The same things were measured in two ways. Each way mixes the same 5 hidden numbers, adds some noise and spreads widely along 4 directions of its own, which tell nothing about the thing.
In the rows, zero is written as 128.
Some things both ways: the first way, then the second way.
[141 111 147 121 116 118 206 130  97 123 115  82 141 147 170 154 170 144]
[117 115 136  93 151 148 131 112 115 116 121 126 152 121 107 105 152 162
 139 111]

[142 116 147 139 141 125 179 136  85 146 125 106 143 103 123 120 161 120]
[105 164 106 118 178 145  91  54 114 117  45  82 142 101  89 111 135 180
 123 130]

[108 138 125 126 133 128 128 162 139 142 123  80 170 103  95 107 111 100]
[141  91 192 136 134 133 106  92  98 143 129  79 118 116 143  89 146 100
 156  91]

[145  94 126 149  97  83 138 112 145 108 108 164 154  78 105 151 126  74]
[126 115 137 141 141 120 125  75 138 122  99 131 126 121 143 162 116 115
 130 150]

[115 127  87 188 130  85 152 132 144 116 134 118 149  71 149 102  87 109]
[104 144 111 119 112 136 118  18 166 110  83 158 154 108 148 167 177 141
 182 114]

[147 132 144 128 137 137 114 136 113 144 110 114 173 104  87  89 137  74]
[151 113 192  92 167 138 114  66  89 153 125  54  72 107 141 113 142 171
 132 106]

[157 109 135 164  90  65 161  99 155 110 145 186 110  61 106 136 109 119]
[138 120  74  88 139 178 126  75 136 117  77 119 117 152  86 185 116  89
 130 143]

[148 146 180 140 105  78 159  90 149 127 127 156 143  61 112 123 127 103]
[ 99 114 115  85 181 104 126 106  98 150 102 112 100 127 133 165 144 147
 119  90]

[172 163 166 124 102  96 209  96 165  73 121  97 135 128 166 157 135 166]
[ 59 119 157 159 159 101 110 124 122 149 118 146 176 117 164  97 150 134
 138  70]

[150 144 149 116 104 128  86 121 138 143 137 124 156 140 131  66 120  87]
[139 124 128  89 132 167 142  73 144 136 115 131  91 141 129 173 124 144
 117 137]

[150 148 147 125 105 120 136 131 180 151 125 144 114 127 116  94 111 130]
[133 140 152  98 155 164 131  98 127 132 120 111 105 129 112 112 113 205
  87 141]

[132 145 187  99  58  87  94  95 166 164 144 157 146 120 148 100 126  80]
[112 102  72 109 125 140 154 145 142 151 120 161  96 176 117 198  94  74
  83 115]

[160 123 147 131 148 138 189 130  80 129 120  94 139 136 129 117 168 131]
[155  91 164  51 144 116 138  85  90 118 139  95  99 101 121 126 192 193
 160  97]

[174 148 173 100 118 146 135 118 141 130 111 120 145 150 108  93 156 113]
[127 127 127 130 163 132 131 101 133 104  95 136 150 118 109 129 106 160
 102 166]

[148 131 134 113  92 127 121 136 161 150 144 123 106 164 146  89 112 134]
[150 120  89 102 103 172 157  93 175  93 111 177 131 147  94 175 104 133
 107 180]

[159 127 180  86  80 126 164 131 146 148 149 121 102 157 127 129 145 157]
[146  79  69 146 105 156 138 162 134  98  94 141 159 162  57 137  81  26
 103 149]

[123 146 161 113  77  84 139 117 169 126 137 115 157 111 141 138 112 109]
[102 121 129  96 184 206 129 125 125 148 118 122 132 173 109 151  86  99
 106 128]

[158 145 160 129 105 107 130  97 170 141 100 172 139 116 128 105 132  92]
[128 102 124 115 106 116 148 126 140 118 133 159 127 125 123 128 141 148
 116 114]

Other things, the second way, with their names:
<127>: [145 116 152 125 118 146 121  84 124 121 112 107 126 114 118  97 140 141
 133 118]
<152>: [138 145 125 103 145 154 120  69 125 134  90  92  88 124 107 131 117 173
 101 134]
<91>: [ 79 126  79 199 113 195 121 172 167 126  90 174 208 179  81 100  57  25
  81 133]
<119>: [ 69 135  77 130 116 146 108  90 144 125  76 155 188 128 109 120 175 103
 166  66]
<6>: [120 115 148 123 105 117 150 127 142 127 144 160 124 119 134 101 140 187
 102 112]
<231>: [142 143 132 115 130 152 110  35 130 131  81  83  91 113 120 138 134 149
 132 132]
<330>: [173 106 140 144  86 163 137  56 161 104 114 138 122 131 126 159 111  88
 140 172]
<27>: [111 145  81 129  68 136 111 121 131  98  79 124 167  98  52  23 182 190
 123  70]
<232>: [139 123 154 100 139 178 118  65 125 132 113  95 114 128 122 121 139 140
 145 116]
<42>: [ 51 139  50 122 175 168 118 138 131 162  77 143 150 176 102 169  98  66
  98  87]
<224>: [157 123 136 102 107 147 130  42 143 120 105 114  94 118 131 148 146 150
 146 129]
<371>: [175 101 122  67 107 143 145  89 127  92 120 125 110 112  89 132 158 179
 133 143]
<418>: [103 135 141 113 169 195 109  58 137 133  99 117 158 142 132 148 128 110
 161 126]
<343>: [ 94 113 171 155 157 146 100  75 120 158 113 108 147 133 171 124 136  76
 162  86]
<320>: [118 106  63 130  74 115 129 153 128 115  91 137 139 127  68  87 151 109
 108  76]
<334>: [109 142  85 176 116 149  91  61 134 156  50  89 105 143 119 146  98  43
 114 103]
<326>: [165  85 111 100  83  79 132  95 106  99 101 108 109  88  95 114 185 148
 149  99]
<300>: [162  75 135 112 148  95 134  83 116  96 111 127 132 111 128 184 133  92
 154 160]
<244>: [136 138 106 133 106 193 121  89 156  99  87 127 155 134  78  99 115 130
 117 145]
<90>: [159  87 121 141 100  83 151 133 129 110 123 145 103 118 115 141 109 123
  89 149]
<225>: [114 129  61 136 105 173 131 140 147 134  85 139 125 165  74 130  83  83
  72 123]
<291>: [115 137 119 120 143 147 103  59 118 142  78  83 113 124 119 131 138 120
 135 100]
<94>: [ 93 168 110 131 145 122  94  61 118 116  54  95 146  85  97  74 162 209
 125 103]
<142>: [111 128 134 155 147 137 118  88 133 144  96 116 121 135 140 141  99 107
 111 131]
<252>: [127  70  99 114 119  76 144 153 107 121 119 143 129 124 111 139 148  94
 123  93]
<153>: [106 119 100 161 167 147 106 110 123 139  69 110 142 150 107 152  75  53
 102 141]
<5>: [116 134  52 105  99 193 112  90 141 118  67 120 148 152  66 130 143  75
 141  92]
<181>: [167 129 153 110 119 130 130  80 120 117 105  86  80 100 102  94 128 205
  94 143]
<103>: [102 124 140 161 139 120 101 104 122 110  88 121 185  98 116  72 147 136
 145 108]
<13>: [113 116 167 191 113 103  66  35 105 147  72  58 142  87 157  81 175  68
 192  59]
<83>: [102 112  45 174  73 100 111 154 122 134  65 120 133 137  72  92 122  49
  94  65]
<251>: [176 106 147  57 146 167 160  77 138  98 139 134  97 129 111 171 124 183
 125 180]

Some of these things the first way, each followed by its name:
[143  83  98 141  88 100 189 148 143 114 142 134  88 136 141 160 115 164]
<251>
[169  83  96 171  96  86 183 117 138  88 141 167  86 104 131 145 112 150]
<224>
[127 134 198 102  62  65 178  86 124 126 152 105 156 113 194 153 157 118]
<42>
[128 108 103 176 149  97 150 132  99 109 103 122 189  39  89 128 120  64]
<13>
[147 175 153 132 127 113 105 112 152  97 119  89 198  99 104  88 106  75]
<343>
[174 131 196  75  73 130 127 100 124 153 145 129 121 186 167  93 169 125]
<225>
[190 165 178 149 122 108 126  80 147 135 130 171 133  98 116  64 130 106]
<5>
[116 100 144 112  95 104 115 129 110 137 113 110 187 123 138 129 153  55]
<142>
[155 127 103 146 106 122  89 138 180 124 129 156 124 119  84  82  80  99]
<330>
[134 128 142 133 112 118 104 133 145 164 126 151 141 100 106  83 118  85]
<152>
[151 100 131 158 136 118 194 136 110 155 123 151  92  97 111 123 146 146]
<326>
[146  78 109 143 108 117 215 148 112 135 136 129  77 140 152 155 144 177]
<371>
[163 116 136 125 107 134 161 130 133 131 129 123 114 169 146 109 142 143]
<244>
[132  89 108 156 112 109 146 136 105 135 132 138 135  97 117 120 128  97]
<231>
[186 131 181 135  94  95 200  90 156 141 134 188  69 117 148 132 149 170]
<320>
[156 108 153 149  85  80  98  90 135 124 131 184 156  67  95 112 126  52]
<334>
